There are 10 hidden switches. A switch that is on adds its own fixed numbers to the row, and there is some noise. The rows also spread widely along 13 directions, which tell nothing about the answers.
In the rows, zero is written as 128.
Some rows, each with its switches (1 for on, 0 for off) after it:
[119 138 171  80 138  90 116  95 134 156  99  98 152 133 142 112 103 126
 128 159  53 128 114  94 107 125 110 151 148 130 111 151 156 179 168 112
 133 114 130]	0 0 1 0 1 1 0 1 1 0
[140 115 167 182 104 102 129 166 162 160 117  91 118 163 108  71 112 122
  62 189 180 178 104 132 137 115 176 117 110 107 121 148 154 103 101 149
 144 104 189]	0 0 0 1 1 1 1 1 1 0
[154  87 153 138 135 110 116 156 144 168 138 100 120 148 106  89  89  88
  99 175 134 142 139 112  83 144 101 112 171 121 118 184 106 122  85  58
 217  90 149]	1 0 1 1 1 1 0 0 1 1
[110  84 109 164  93  89 136 127  71 117 106  86  52 133  72  85 147 130
 107 179 156 163 107 101 158 135 136 172 101 101 104  97 176  74 131 110
 169 136 154]	0 0 0 0 0 1 0 1 1 0
[ 81 112 130  99 142 153  96 124 113 193  89 114 163 128 142 111 159 133
 103 172  94 183 155 118 126 164 124 125 150 114 112 127 148 157 147 157
 156 152 111]	1 0 0 0 0 0 0 1 1 0
[158 107 105 144  82  80 203 105 114 103 146  94 104 119 158 134 151 141
 155 128 110  64  85 142 170 105  93  98 117 116  88 101 198 136 140 155
 131 141 175]	0 1 0 0 0 1 1 1 1 0
[138 111 119  98 105  78 137 104 141 162 153  81 136 165 113  70 132 166
 119 140 115  82 107  86 108 130 129 124 131 122  60 113 184 116 111 121
 131  82 183]	0 1 1 1 1 0 1 0 1 1
[132  65 116  86 107 138 161 123 107 168 134  96  91 117 111 123 137 140
 137 173 167 131 114 154 192 139 131 137 131 114 139 112 154 115 122 122
 144 131 106]	0 1 1 1 0 1 0 1 0 1
[129 101 141 135 119 114 157 112 123  92 101 109  57 112 102 132 111 118
 113 154 120 139 106 114 119 108 120 163 114 131 147 106 125  98 149 124
 155 134 108]	1 0 0 1 0 0 0 0 1 1
[137 136 193  79 168  82 121 169 195 167 142 125 148 153 142 128  93 149
  70 169 138 117 119 121 134 103 135  97 136 114 173 159 102 139 163 123
  88 117 152]	0 0 1 0 0 1 0 1 1 0
[114 109 119 143 161 139 146 148 160 121 116 112 148 122 128 131 114 120
  98 145 152 127 114 135 125 109 169 104 110 143 140  74  96 137 140 136
 105 102 144]	1 0 0 1 0 1 0 1 1 0
[144 105 126 109 122 124 173 102 180 172 133  62 166 166 156  97 118 152
 109 116 105 136 145 128 110 139 111  94 179 103 128  97 134 181 122 141
 146 131 149]	0 1 0 1 0 1 1 1 1 1
[135 117 161 154 156 128 139 174 129 154 121 135 121 131 121  93 121  97
  81 190 129 144 129 109 131 121 160 110 106 124 107 172 134 119 132 153
 138 116 125]	1 1 0 1 1 0 1 1 0 1
[142 116 120  62  96 110 100  97 105 176 122 146 108 113  96 111 129 172
 119 130 128 151 116 111 132 135 162 154 111 109 117 161 168  95 121 148
 118 130  81]	0 0 1 1 0 0 0 1 1 0
[131 142 103  82 138 135  93 122  99 153 127 179 104 119  86 121 145 165
  89 112 130 166 165 110 124 136 149 145 105  88 133 171 115  90 128 151
 126 176  49]	0 0 1 0 1 0 0 0 0 0
[152 101 104 114  89 111 156  82 100 114 131  95 103 111 129 123 133 137
 164 137 126  74  99 129 148 131 100 156 126 110  88 114 188 118 135 120
 136 113 125]	0 0 1 1 0 0 1 0 1 0
[118 101 135 133 167 107 177 154 158 119 131 106  95 144 104 117 120 147
  78 160 162 132 118 116 155 108 148 122  98 109 171  79 101 116 156 122
 107 139 135]	1 1 1 0 1 1 0 1 1 0
[128  97 111 196  92  96 123 155 107  80  91  77  90 110 104 105 118 132
  92 175 136 153 125  78  90 128  98 152 123 119  70 153 149  84 113 100
 199  88 181]	1 0 0 1 0 0 0 1 1 0
[ 97 136 142  92 163 141 130 139 136 167 133 115 152 135 142 130 155 150
 119 164 148 104 120 162 189 129 131 107 111 100 124  98 158 151 171 174
  76 169 132]	0 0 0 0 1 1 0 0 1 0
[121  96 156 123  97  65 123 159 118 122 127 118  80 117 127 136 143 133
 102 200 119  95  95 116 144 113  96 104 107 144 101 150 158  83 122 131
 166 122 197]	1 0 1 1 0 0 0 0 1 0
[131 124  94  69 117 100  86 129 140 160 139 123 159 132 116 111 139 201
  86 111 126 128 162  82  91 149 116 115 143  98  90 161 136 116 106 127
 134 123 137]	0 0 1 1 0 0 0 1 0 0
[161  69 101 111 125 110 147 136 159 133 160  69 123 149 120 111 111 156
 123 137 178 108 141 119 119 151  75 142 173  75 136 117 131 124 112  63
 179 109 149]	0 0 0 1 0 0 0 1 1 0
[138 117 111 138 111 143 130 141 117 135 112 104 124 105 113 108 136 164
 122 154 176 138 109 136 152 137 128 148 108  86  92 156 189 103 128 153
 119 122 112]	1 0 0 1 1 0 0 1 1 0
[141 126 146  65 108  80 132 105 146 180 131 106 143 133 121 103 119 167
 123 144 122  89  77 107 136 112 169 128 118 143 101 126 178 124 147 143
  77  76 144]	0 1 1 0 0 1 1 1 0 1
[119 103 123  91 112 126 110 128 116 187 121  90 143 129 127 107 145 156
 121 169 138 138 139 125 150 157 113 123 152  89  97 149 176 135 127 133
 143 142 139]	0 0 0 1 0 1 0 1 1 0
[137 125 116 122 124 137 159 119 113 143 127  95 135 116 138 108 142 145
 137 140 145 102 124 142 164 131 123 124 127  79  94 126 187 140 153 164
  90 149 112]	0 0 0 1 0 1 1 1 1 1
[145 151 148 148 153 100 146 154 168 141 135 121 159 152 141 108  98 130
  89 130 116 100 115 118 105 110 127  69 136 111 102 157 132 136 135 140
 110 106 167]	1 1 0 0 0 1 0 0 1 0
[175 111  96  80 143 151 131 112 136 181 151 159 130 134  87 108  95 134
 123  85 170 131 133 150 114 149 154 126 152  83 158 147 114 112 104 104
 128 135  45]	1 0 0 0 0 1 0 0 0 0
[103  81  93  73 127 109 133  95 111 161 125 103 131 133 105 110 147 147
 128 141 103 116 127 103 121 153 137 135 126 133 111  60 146 143 116 111
 150 136 139]	1 0 1 1 1 1 0 1 0 0
[122 107 167 124 109  56 114 131  87 176 152 139  92 171 104  69 151  90
 112 200  87 110 110 107 148 143 137 116 102 121  67 156 206  98 108 135
 166 142 190]	0 0 1 1 1 0 0 0 1 0

New rows, each followed by its switches (1 for on, 0 for off):
[174 135 140 110 118  77 162 131 159  96 154 139 103 128 139 145 105 151
 117 119 134  78  97 134 133  97 116 120 104 108 140 140 156 113 139 150
 102 135 142]	0 0 0 1 0 0 0 1 0 0
[120 126 139 142  95  93 120 138 153 135 111  91 142 128 145 123 141 149
  98 162 124 145 110 137 132 107 124  99 119 140 106 134 152 137 120 148
 150 104 192]	0 0 1 0 1 1 0 1 1 0
[112 114 124 108 167  86 141 180 152 125 153 100 122 139 116 120 145 173
  72 160 158  88 143  95 130 117 117  92 110 100 117 101 113 112 141 122
 103 147 174]	1 0 1 1 1 1 0 1 1 1
[130 115 123 116 111 114 107 135 136 167 119  89 152 138 115  91 118 153
 105 150 160 149 126 120 125 142 137 129 147 103 103 155 148 121 117 109
 140  87 141]	0 0 1 0 0 1 0 1 1 0
[130 113 176 142 104 102 144 120 135 152  85  92 107 138 124 101 110 115
 112 179 109 171  91 133 129 123 128 149 132 125 131 142 174 142 136 136
 168 119 147]	1 0 0 0 1 1 0 1 1 0
[111 115 119 105 126  91 129 110 131 143 106 110 125 146 118 111 138 145
  93 130  65 155 146  88  81 142 105 122 144 124 119 107 138 150 123 124
 184 165 150]	1 0 0 0 1 1 0 1 0 0
[102  72 103 150 145 153 147 180 109 138 133  65 121 125 133 107 160 136
 104 201 186 127 162 127 178 150 100 114 136  89 101 120 134 116 139 117
 154 118 150]	0 1 1 1 0 0 0 1 1 1
[159 135 115 148  86 118 155 123 143 116 120 109 142 115 162 136 130 148
 130 121 124 122 111 153 137 117  99 104 132 123  96 163 176 137 121 166
 146 106 150]	0 1 0 0 0 0 0 1 0 0
[135 109 131 113 122 142  94 174 162 156 140 131 136 112 135 150 136 147
  88 167 179 148 139 157 143 119 124  89 129 126 139 178  97 107  97 143
 159 113 135]	0 0 1 1 1 0 0 0 1 0
[119 109 146 108 105  89 106 121 103 162 105  74 109 139 100  87 131 144
 116 193 128 122 106  91 138 149 102 170 141 102  85 145 192 112 141 101
 166 120 163]	0 0 0 0 1 1 1 0 0 0
[137 115 105 140  98 149 141 127 170 102  94  60 141  87 143 152 119 184
 111 135 186 133 104 148 136 100 130 134 129 120 132 111 125 129 136 151
 108  85 140]	0 0 0 1 0 1 1 1 1 0
[130  69  83 142 109 148 154 113  89 111 113  77  74 103 103 113 150 142
 129 157 152 151 141 100 148 134 109 173 124  97 107 112 145 105 131 113
 186 134  96]	0 1 0 1 1 0 1 1 1 1
[120  94 156 123 179 111 134 146 122 133 127  94  83 169  87  69 104 109
  75 183 121 168 182  69 104 159 102 185 146  71 154 138 108 128 152  68
 180 156 103]	0 0 1 1 1 0 0 1 0 1
[127  81  76 142  79 120 114 129 114 140 116  81 129 111 123 109 155 153
 113 146 142 149 139 107  97 145 111 119 147 132  83 126 138 105  87 109
 201  83 153]	1 0 1 0 0 0 1 1 1 1
[125 106  83 106 111  99 152 120 122 130 155  98 124 140 133 115 166 165
 132 123 137  90 125 133 143 138 112 114 120 110  96  77 179 120 127 141
 131 133 169]	0 0 0 0 0 0 0 1 0 1
[110 104 179 117 126 109 103 159 177 205  98 103 126 187  92  57 121 157
  26 190 150 227 140  97 101 157 170 144 132  92 156 144 131 110 102 151
 159 139 153]	1 0 0 1 1 0 1 1 0 0
[114 146  95 152 108 129 123 119 125  86 105  82 139 102 131 125 141 159
 129 136 137 111 110 126 120 106 114 140 108 138  67 117 158 115 140 143
 118  77 152]	0 0 1 0 1 0 0 0 1 1
[161 132 141  91 100  76 144 119 136 156 149 150 122 134 139 130 127 134
 123 125  95  98 108 141 138 117 124  87 119 119 114 158 173 132 115 162
 126 158 145]	0 0 0 1 0 1 0 1 0 0
[140 132 115 114  87  62 121 100 164  93  98  66 118 128 114 125 109 200
  95 104  96 148 117  68  57 107  81 151 146 119 108 125 138 127 125 100
 175 108 179]	0 0 0 0 1 1 0 1 1 0
[131  91 179 101 129 102 113 159 147 175 124 110 126 128 137 122 120 119
 116 217 134 118  90 129 150 129 116 126 131 134 118 160 169 131 137 124
 155 102 163]	1 0 0 1 1 0 0 1 1 0
[138 108 126 101 123 107 102 150 152 164 145 132 125 134 113 122 135 159
  90 148 144 125 126 118 110 128 125 101 127 118 111 151 132  99  96 134
 157 124 156]	1 0 0 1 1 0 0 0 1 0
[134  88  71 133  88 133 152 103 134 124 129  79 126 123 139 122 158 161
 123 112 137 140 142 136 118 130 117 120 140 116 110  81 143 127 103 149
 165 128 143]	0 0 0 1 0 0 1 1 1 1
[ 77  96 100  25 127 115  89 119 100 177  99 103 122  96  92 138 168 213
 109 172 139 116 118  87 153 150 136 153 114 117 107  82 163 106 157 141
 100 155 125]	1 0 0 1 0 1 0 1 0 0
[129  78 145 139  82  88 146 150  97 132 106  83  69 105 117 118 150 140
 120 209 159 120  83 125 178 130  93 142 121 110 111 140 191  92 138 125
 170 136 170]	1 0 0 0 0 1 1 1 1 0
[ 77 105 113  92 126 130  94 156 118 163 116  68 147 122 129 123 173 168
 110 196 146 115 148 125 155 149  93 106 145 123  78 121 152 127 123 132
 155 130 183]	0 0 1 1 1 1 0 0 0 1
[130 113 106  94 135 145 138 136 139 147 118  78 138 113 129 131 135 203
 111 141 168 128 143 122 157 139  95 129 149  69 117 140 145 132 152 140
 109 143 116]	0 1 0 1 0 1 0 1 1 0
[157 110 142 143 118  89 164 162 155 123 136 108  99 120 111 125 115 158
 105 161 193 101  63 138 163  88 148 115  87 121 128 131 158  89 134 134
 105  89 167]	1 1 0 0 1 1 0 1 1 0
[133 105 100 133 143  99 142 142 134 112 174 162 112 142 133 138 158 105
  92 125 114  98 146 127 121 111 136  74 105 146 135  94  78 114 103 127
 167 148 154]	0 0 1 0 1 0 1 0 0 0
[170  93 149 142  73  93 133 119  87 145 117 123  85 107 125 106 115 104
 130 173  98 140 112 105 132 128 107 140 133 124  83 224 177 107 110 119
 201 103 120]	0 1 1 1 0 0 1 1 1 0
[ 93  74 104 137 115 146 112 136  90 139  80  91 111  74 130 140 164 128
 115 197 109 153 132  97 139 133 109 122 126 145  84 131 128 131 129 131
 203 128 139]	1 1 0 1 1 1 1 1 1 0
[126 113 101 107  80 114 136 107 132 145  81  70 112 115  84  94 121 208
  95 124 154 171 105 103 110 128 154 157 119 120 101 116 164  93 109 144
 124  92 128]	1 1 1 1 0 1 0 1 0 1
[104 134 155  67 144 123 109  99 161 178 105  97 152 153 120 106 118 162
  90 140  96 156 142 105 109 137 136 137 145 114 135 111 126 161 146 138
 121 144 124]	0 0 1 1 1 1 0 0 1 0
[135 137 105 185 124 154 152 146 110  69  88  86 137  69 134 135 111 135
 133 147 162 109 109 137 140 109 115 135 109 110  81 153 150 123 149 139
 106  84 118]	1 0 1 1 0 1 0 1 1 0
[126 112 125 139  96  99 147 126 140 160 123 101 132 160 129  93 148 130
  96 146 107 137 125 135 116 141 120  87 135 120  96 113 166 131  85 159
 175 156 190]	1 0 0 1 1 1 1 0 0 0
[121 143  82  59 167 113 141 121 165 148 162 149 148 138 127 143 162 209
  72  70 114 126 171 105 113 105 152  65 106 106 141  81  78 139 136 168
  81 176 108]	0 1 1 0 1 1 0 1 1 1
[137  95 120  81 130  92 148 106 128 146 142 119 110 137 102  97 130 143
 118 136 116 100 114  96 112 133 152 150 107 128 117  85 152 119 128 119
 121 116 123]	1 0 1 1 1 0 1 1 0 1
[120 101  66 117 154 154 130 144 134 142 134 130 156 120 112 127 139 143
 104 114 168 133 154 135 123 139 152 101 131 112 132  87  90 127 116 118
 130 129 108]	1 0 0 0 0 1 0 1 0 0
[149 120  98 123 135 142 102 132 169 122 116 105 147 119 106 135  84 143
 100 109 166 143 139 121  81 123 128 134 159 128 145 142  69 120 115  77
 155  76 112]	0 0 0 0 0 1 0 0 0 0
[167 136 162 116 108  87 140 146 163 126 143 156 124 104 161 167 124 118
 120 150 122  87  76 162 150  76 141  82  99 161 143 160 133 134 132 162
 126 121 155]	0 0 0 0 1 1 1 1 0 0
[124 100 112  74 138 153 115 133 125 177 117  84 151 108 109 101 135 197
 121 169 193 115 123 111 156 159 130 171 130  70 105 142 175 121 151 129
  87 104  87]	1 0 1 1 1 0 1 1 1 0
[137 101 137 111 125 118 130 135  54 154 150 186  45 113  86 122 152  76
 126 171 126 136 129 147 181 125 143 124  90 121 137 164 139  86 121 134
 168 189  74]	0 0 1 0 1 1 0 0 0 1
